Each new row is followed by what is left after taking away its nearest point in the smallest flat space through zero that holds the last named rows.

k_981 (7 x 16):
[[-2.31  1.04 -2.86  0.37 -3.61  2.61  1.77  1.68 -2.97 -2.22  0.18  0.83
   3.06  3.08 -1.83  1.82]
 [-0.26  0.57 -1.77  2.22  1.67 -0.13  0.69 -1.68 -3.49  1.60  0.38  4.01
   3.91  2.39  1.20 -0.58]
 [ 0.61 -2.08 -3.70  0.88  1.03 -0.55 -0.52  3.12  0.33  0.98  3.82 -3.91
  -0.29 -2.21 -2.80 -1.98]
 [ 0.55 -1.45 -1.27 -0.01 -1.07  1.08  1.25  0.96 -1.32  0.92 -0.92 -0.85
  -1.47 -1.10 -2.57  2.37]
 [ 3.63 -0.47 -0.50  0.46 -0.11 -1.80  2.25  3.71 -0.76 -1.16 -2.87 -1.11
  -2.63  0.68 -1.67  0.69]
 [-1.85  1.21 -1.58  0.62 -1.86 -1.33 -0.38  1.92 -1.10 -3.13  2.39  0.65
   1.39  0.05 -1.38  1.01]
 [ 2.33  3.04  0.77  1.33 -2.32  1.12  1.22 -0.74 -0.30 -0.20 -2.04 -2.01
   0.32 -2.26 -0.11 -0.43]]
New rows:
[ 1.34  2.52  2.06 -1.41  0.03  1.18  1.49 -0.95  0.71 -3.15  2.87 -0.26
  2.45 -1.35  0.39 -1.80]  [ 1.68 -0.23  1.32 -1.90  1.30  1.20  2.22 -0.42 -0.29 -1.49  1.96  0.69
  0.84 -0.69 -0.81 -0.04]
[ 2.22  1.53 -1.22 -1.64 -1.10  1.07 -1.27 -2.38 -1.03  1.03  0.28  0.07
  0.93 -1.27  1.18  2.06]  [ 2.27  0.60 -1.60 -2.23 -0.28 -0.02 -1.37 -0.42 -0.33  0.01  0.70 -0.21
  0.30  0.29  1.16  1.34]
[ 0.08 -0.21  3.49  0.90  1.77 -0.33 -2.39  2.30 -0.91 -1.53  2.91  1.20
 -1.76 -0.40 -0.20 -1.38]  [ 0.40  0.00  2.95  1.07  0.53  2.31 -1.06  1.54 -1.99 -0.32  1.34  0.69
 -1.02  0.08 -0.64 -0.88]
[ 0.37  1.13 -2.12 -2.29  0.03 -0.68 -0.78 -0.28  1.94 -0.37 -1.52  1.72
  0.09  2.07 -0.48  0.19]  [ 0.78  1.36 -2.53 -1.60 -0.10 -0.55 -0.94 -0.78  1.71  0.44 -0.91  0.94
  0.17  0.18 -1.07  0.11]
[ 2.07 -2.07 -1.50 -0.33 -0.16 -0.61  3.65 -0.03 -1.98 -1.28 -1.32 -2.60
 -0.33 -1.30 -0.46 -0.32]  [-0.17 -1.74 -0.35 -1.09  0.18 -0.84  2.10 -1.65 -1.07 -1.82  0.02 -1.06
  0.54 -0.87  1.03 -0.41]

k_757 (7 x 16):
[[ 0.12  2.15  1.04 -3.72 -1.44 -0.85 -2.17 -3.20  0.90 -2.07 -2.33 -1.28
  -0.59  1.47  2.67 -2.65]
 [-2.39  4.31  3.62 -1.28 -3.26  3.30  1.32 -1.65  0.61 -0.45 -0.97 -3.07
   0.06  2.43  4.80 -2.85]
 [-1.46  0.79  3.96 -2.15 -2.60  1.43 -4.44 -3.09 -1.44 -2.79 -0.39  1.70
   1.83  1.01  3.28 -2.38]
 [ 1.69  3.23  0.98 -2.17 -4.55  1.24 -3.76 -1.80  4.03 -1.78 -3.04 -0.33
  -1.10 -0.07  3.94 -3.90]
 [-0.69 -2.29  2.50 -2.44 -0.68 -0.27 -0.63 -5.00  0.71  0.83 -4.04  1.93
  -1.19  4.62  2.67 -1.02]
 [-0.48  3.54  0.20 -3.67  0.58 -0.27  1.81 -2.47  0.60  0.83 -1.63 -4.06
  -0.57  0.23  2.39 -3.69]
 [-0.77  1.32  1.71 -3.42  0.56  1.90 -3.17 -3.40 -0.20  2.35 -2.53  1.18
   1.23 -0.66  1.70 -2.37]]
New rows:
[ 0.18  0.36 -2.82 -1.22  0.21  0.24  0.65 -1.40  1.50  1.01 -0.65  0.53
  0.41  2.04  0.19  0.30]  [-0.12  0.26 -2.16 -0.36 -0.29  0.57  0.36 -0.67  0.49 -0.04  1.06  0.78
  1.39  1.07  0.32 -0.16]
[-1.23  2.79 -1.79 -1.89  2.17  0.51  2.66  2.48  2.42 -0.61  1.42 -1.51
  2.37 -1.10 -0.24 -1.59]  [-1.16 -0.03 -0.60 -1.39  1.24  0.34  0.99  1.18  2.50 -1.16  0.34  1.52
  2.14  0.89  0.06 -0.57]
[-1.37 -1.80  2.44  0.15 -2.11  1.05  1.56 -0.11  0.31 -1.52 -2.86  1.22
  2.44 -1.69  2.81  2.84]  [-0.49 -1.08  0.56 -0.90 -0.58 -0.49  1.97  0.19  0.43 -1.38 -2.76 -0.16
  2.13 -3.08  1.68  2.45]
[-1.73 -1.47  2.49 -1.45  2.71  1.35 -0.44 -1.66  1.94 -1.71 -2.38  2.05
 -1.84  2.34 -0.73 -0.26]  [-1.14 -0.19  1.47 -0.26  2.58  1.49  0.37  0.59  1.95 -2.17 -0.26  0.69
 -1.31 -0.29 -1.28 -1.08]
[-2.08 -1.23 -1.56  1.59  2.83 -2.76  1.28  0.32 -1.29  1.48 -0.60 -0.99
 -1.47  0.01 -1.31  0.60]  [-1.97  0.10 -0.24  1.62  0.29 -1.15 -1.04  0.24 -0.36  0.32 -0.85 -0.34
 -1.03 -0.42  0.42 -0.65]
[ 0.38 -0.32  2.86 -0.20  1.93 -0.25 -2.33  1.36  2.11 -0.85  2.53  2.13
  1.56 -1.28  0.72 -2.66]  [-0.16  0.40  2.08 -0.47  2.60 -0.60 -0.47  1.51  2.68 -0.21  1.28  0.62
  0.18  1.04  0.14 -0.53]

k_337 (7 x 16):
[[-0.19 -1.53 -0.22 -0.95  0.64  2.47 -3.40 -0.58 -0.12  1.64  0.10 -1.22
   1.76  0.41 -3.17 -0.39]
 [-0.69  0.71 -2.42  2.36 -0.64  3.46 -2.61  0.96 -1.45  3.66  1.73 -2.37
  -0.43  2.42 -1.17  0.49]
 [-2.11 -2.31  0.67 -1.18  0.45 -0.42 -0.92 -0.42  1.52  0.13  1.71  0.04
   1.40  1.81  0.99 -0.08]
 [-0.46  1.45  1.24 -3.51 -2.36  2.16  0.72  0.57 -2.21  3.78  0.02  1.38
  -0.52  2.06  0.54  0.43]
 [ 0.13 -0.66  1.08 -2.17  3.21 -1.35 -1.83 -0.09  1.32  2.14 -2.17  0.80
   1.58  0.17 -0.27  0.00]
 [-3.15 -3.32  2.36  2.51  0.64 -0.07 -1.81  2.83 -1.57 -2.11 -0.45 -0.44
   2.56 -1.31 -3.83 -4.20]
 [ 1.02  3.15  4.28  3.32  0.92  2.48  2.52  1.32 -1.20  1.48  1.06  0.67
   1.42  0.02  0.83  0.41]]
New rows:
[ 1.81  3.29  0.38  0.97 -1.81 -1.28 -0.42  1.21  4.06  0.98  3.09  2.72
  1.99  0.63  0.98 -1.88]  [ 1.72  2.54 -0.87  0.17 -2.47 -1.32 -1.61  1.39  3.26  0.70  1.96  2.38
  1.53 -0.07 -0.81 -2.73]
[-4.33 -0.46 -0.19  2.15  0.37 -0.30  0.23 -3.12 -0.84 -3.73  0.66  0.69
  3.46  1.62 -1.55 -4.28]  [-1.85  2.55 -1.53  0.61  0.73 -0.06  0.63 -3.78 -1.08 -0.74 -1.00  1.14
  1.77  1.93 -0.39 -2.23]
[-0.74  1.36 -1.54 -1.47 -1.02 -0.56  0.71  1.14  2.94  2.80  0.29  0.70
 -0.61  0.93 -1.55 -3.85]  [ 0.23  1.63 -0.87 -0.26 -0.67 -0.08  1.40  0.28  3.65  1.32  1.05  0.42
 -0.07  0.05 -1.61 -3.39]
[ 1.47  1.57  2.43  0.38 -2.14  1.09 -3.02  1.62  1.06 -2.37  2.14 -0.14
 -1.44  2.25  1.31  2.28]  [ 1.39  1.15  2.23 -0.28 -1.18 -0.32 -3.82  2.35  0.77 -2.24  0.03  0.25
 -1.48  1.38  0.37  1.33]
[-1.27 -3.03  1.43 -0.62  0.93  2.01 -1.09  1.05 -0.03 -3.70 -0.71 -0.42
 -1.02 -0.92  0.63  1.38]  [-0.58 -1.33  0.89 -0.47  1.20  2.28 -0.90  1.50 -0.56 -1.64 -1.30 -0.33
 -1.86 -0.30  1.40  2.15]
[ 1.30 -0.89  0.74  2.13 -1.08  0.77 -0.24 -2.23 -0.31 -3.03 -3.27  1.53
 -0.68  2.64 -2.37 -0.79]  [ 0.66 -0.58  0.72  1.85 -0.56  0.48 -0.26 -1.93  0.13 -1.31 -2.79  1.73
 -0.75  4.21 -0.76 -0.16]

k_516 (7 x 16):
[[-0.37 -3.05 -2.22  0.28  0.28  2.30 -2.67 -0.30 -4.50 -0.18  0.38 -0.93
  -0.87  3.31 -0.80 -0.66]
 [-0.76  1.48  2.89  1.28 -2.14 -1.53 -1.18  0.08  2.20  0.36 -2.20  0.28
  -4.53  0.46  0.12 -0.58]
 [ 3.81 -0.58 -0.91  1.00  3.04 -1.46  1.61 -0.56 -0.48  2.34  2.07  1.62
  -0.86  2.80  0.94  0.13]
 [-2.12 -0.81 -0.40 -3.16 -0.29 -0.56 -0.27  0.94  0.19 -0.94 -0.83 -3.11
   1.69 -0.71  3.04 -4.57]
 [ 0.09  3.25  0.75 -0.36  0.04 -0.32  0.41 -3.26 -2.94 -0.46 -2.39 -0.51
  -2.51  1.15  1.28 -2.17]
 [ 1.07 -0.39 -2.59 -0.10 -0.27  0.10  1.28  0.64 -0.51 -0.81 -2.86 -0.07
  -0.45 -0.19  4.09 -0.30]
 [ 0.91 -1.39 -0.53  0.23  2.48 -2.60 -1.96  1.27  1.34 -1.44 -2.01  2.18
  -0.59 -1.56  0.08 -1.28]]
New rows:
[-0.68 -1.24 -1.85 -2.12  2.55  0.72  1.68 -1.64  0.56 -0.43  0.58 -2.68
  1.80 -2.32 -0.90 -0.90]  [-0.19 -1.14 -1.00 -0.25  1.26  0.52  1.00 -1.46  1.19  0.27 -0.44 -1.82
 -1.56 -0.96 -1.05  0.24]
[ 2.33 -1.12  1.24  1.12  1.60  1.76 -1.01 -2.48 -1.17 -2.43  0.58  1.43
  2.35  0.18  1.05 -2.44]  [ 1.66 -1.02  2.22  1.74 -0.64  2.07 -0.63 -1.43  0.80 -1.76  0.51  0.92
  1.33  0.18  1.43 -1.37]
[-0.02  1.93 -2.47 -2.59 -0.76 -0.91  0.01  2.25 -1.06 -2.72 -2.42  1.15
  0.95 -1.56 -1.74  2.87]  [ 0.37  1.51 -1.10 -2.80 -0.67 -1.68  0.17  2.16 -0.68 -0.44 -0.21 -0.04
 -0.49  1.32 -1.34  1.13]
[-0.43  0.19 -2.31  2.31  0.91  1.14  0.72  0.43 -0.23  1.62  1.74 -0.92
 -0.86 -1.26 -2.93  1.41]  [-0.78  0.64 -2.10  1.39  0.98  0.06  0.69  0.45  0.13  1.15  0.29 -1.59
 -1.44 -1.58 -1.12 -0.77]
[-0.19 -2.22 -1.68  0.89  2.26  1.81  1.22 -2.27  2.57 -1.34  1.23  0.17
 -1.60 -1.53  0.51 -2.55]  [-0.70 -1.53 -1.13  1.29  1.13  2.60  1.33 -2.71  2.34 -1.21  1.27 -0.07
 -2.05 -1.37 -0.11 -1.67]
[-0.87  0.94 -1.67 -1.87 -1.88  0.13 -0.15 -1.60 -2.28 -1.75  1.82  2.85
  2.69  2.44  0.72 -2.75]  [-0.56  0.71 -0.83 -0.56 -2.81 -0.64 -0.32 -0.29  0.26 -1.38  1.30  3.94
  1.27  1.92  0.52 -1.29]

k_430 (7 x 16):
[[ 1.41 -1.73  1.46  0.22  0.51 -2.27 -3.72 -1.47 -3.03 -2.39 -0.53  1.26
   0.19  2.36 -1.84  0.22]
 [-0.32 -1.15  2.38  0.04 -1.00 -0.89  0.97 -2.46  1.62 -1.20  1.40  1.96
  -0.36  1.46  1.15 -1.35]
 [-2.08 -0.22 -0.42  4.30 -0.17  1.18 -1.01 -0.63  0.57  1.26 -4.88  0.39
   0.96  4.28  1.97  2.22]
 [ 1.59 -2.93 -3.17 -1.77 -0.69  2.20  2.03 -0.29  1.79  0.96 -1.63 -2.08
   2.99  3.73  1.18 -0.72]
 [ 1.58 -1.10 -0.49 -0.97  5.31 -2.96 -1.51 -1.65  1.22 -0.59 -0.90 -2.38
  -0.64 -2.73 -1.47 -1.00]
 [-0.47 -0.86 -0.32 -0.19 -1.13  0.02 -0.89  1.64 -2.27  4.00  1.50 -1.49
   1.30 -1.49 -1.50  0.20]
 [ 0.86 -1.02  0.17  1.82 -3.28  0.80 -0.16 -1.61 -1.18  0.32 -1.31  1.45
  -0.12 -0.30  3.05 -1.27]]
New rows:
[-0.25 -1.58 -3.40 -2.64 -0.54 -0.57  3.17  1.08  0.85 -1.28 -0.53  0.25
  0.58  0.07  0.40  0.02]  [-1.50 -1.35 -1.50 -0.50 -0.39 -2.01  1.21  0.52 -0.46 -0.41 -0.69  1.16
 -0.13 -0.55  0.01  0.61]
[-0.32  0.36  2.63  2.69 -1.77 -0.40  1.89  3.63 -0.97  1.56 -3.25 -0.77
  0.24 -3.08 -0.79  0.57]  [ 0.99 -1.13  2.81  0.65 -0.92 -1.06  2.36  2.34  0.18 -0.78 -2.54 -0.57
  0.78 -0.81 -1.40 -0.29]
[ 3.02 -0.73  1.36  0.13  2.00 -0.28 -0.53  2.26 -1.13  0.14 -1.63  4.40
  1.73 -1.06 -2.10 -0.17]  [ 2.19 -0.71  1.26  0.32  1.62  0.47  1.11  2.11  0.63  1.20 -1.49  4.20
  1.95 -0.93 -1.03 -0.42]
[ 0.82  2.17 -0.75 -1.87  0.28 -1.77  0.91 -1.86  0.47 -2.49  1.22 -1.15
  1.43  0.87 -1.92  4.02]  [ 0.65  1.41 -0.61 -0.14 -1.39 -1.52  0.81 -2.72 -0.05 -0.26  0.50 -1.07
  1.48 -0.61 -0.02  3.20]
[ 2.85  3.66  1.85  0.14 -1.34  0.48 -2.16  0.11 -1.09 -0.16  0.27 -1.59
  0.75  1.61 -0.37  1.50]  [ 2.68  2.94  1.98  0.06 -0.70  0.18 -1.02 -0.96  0.81  0.77  0.47 -2.17
  0.78  0.84  0.52  0.53]
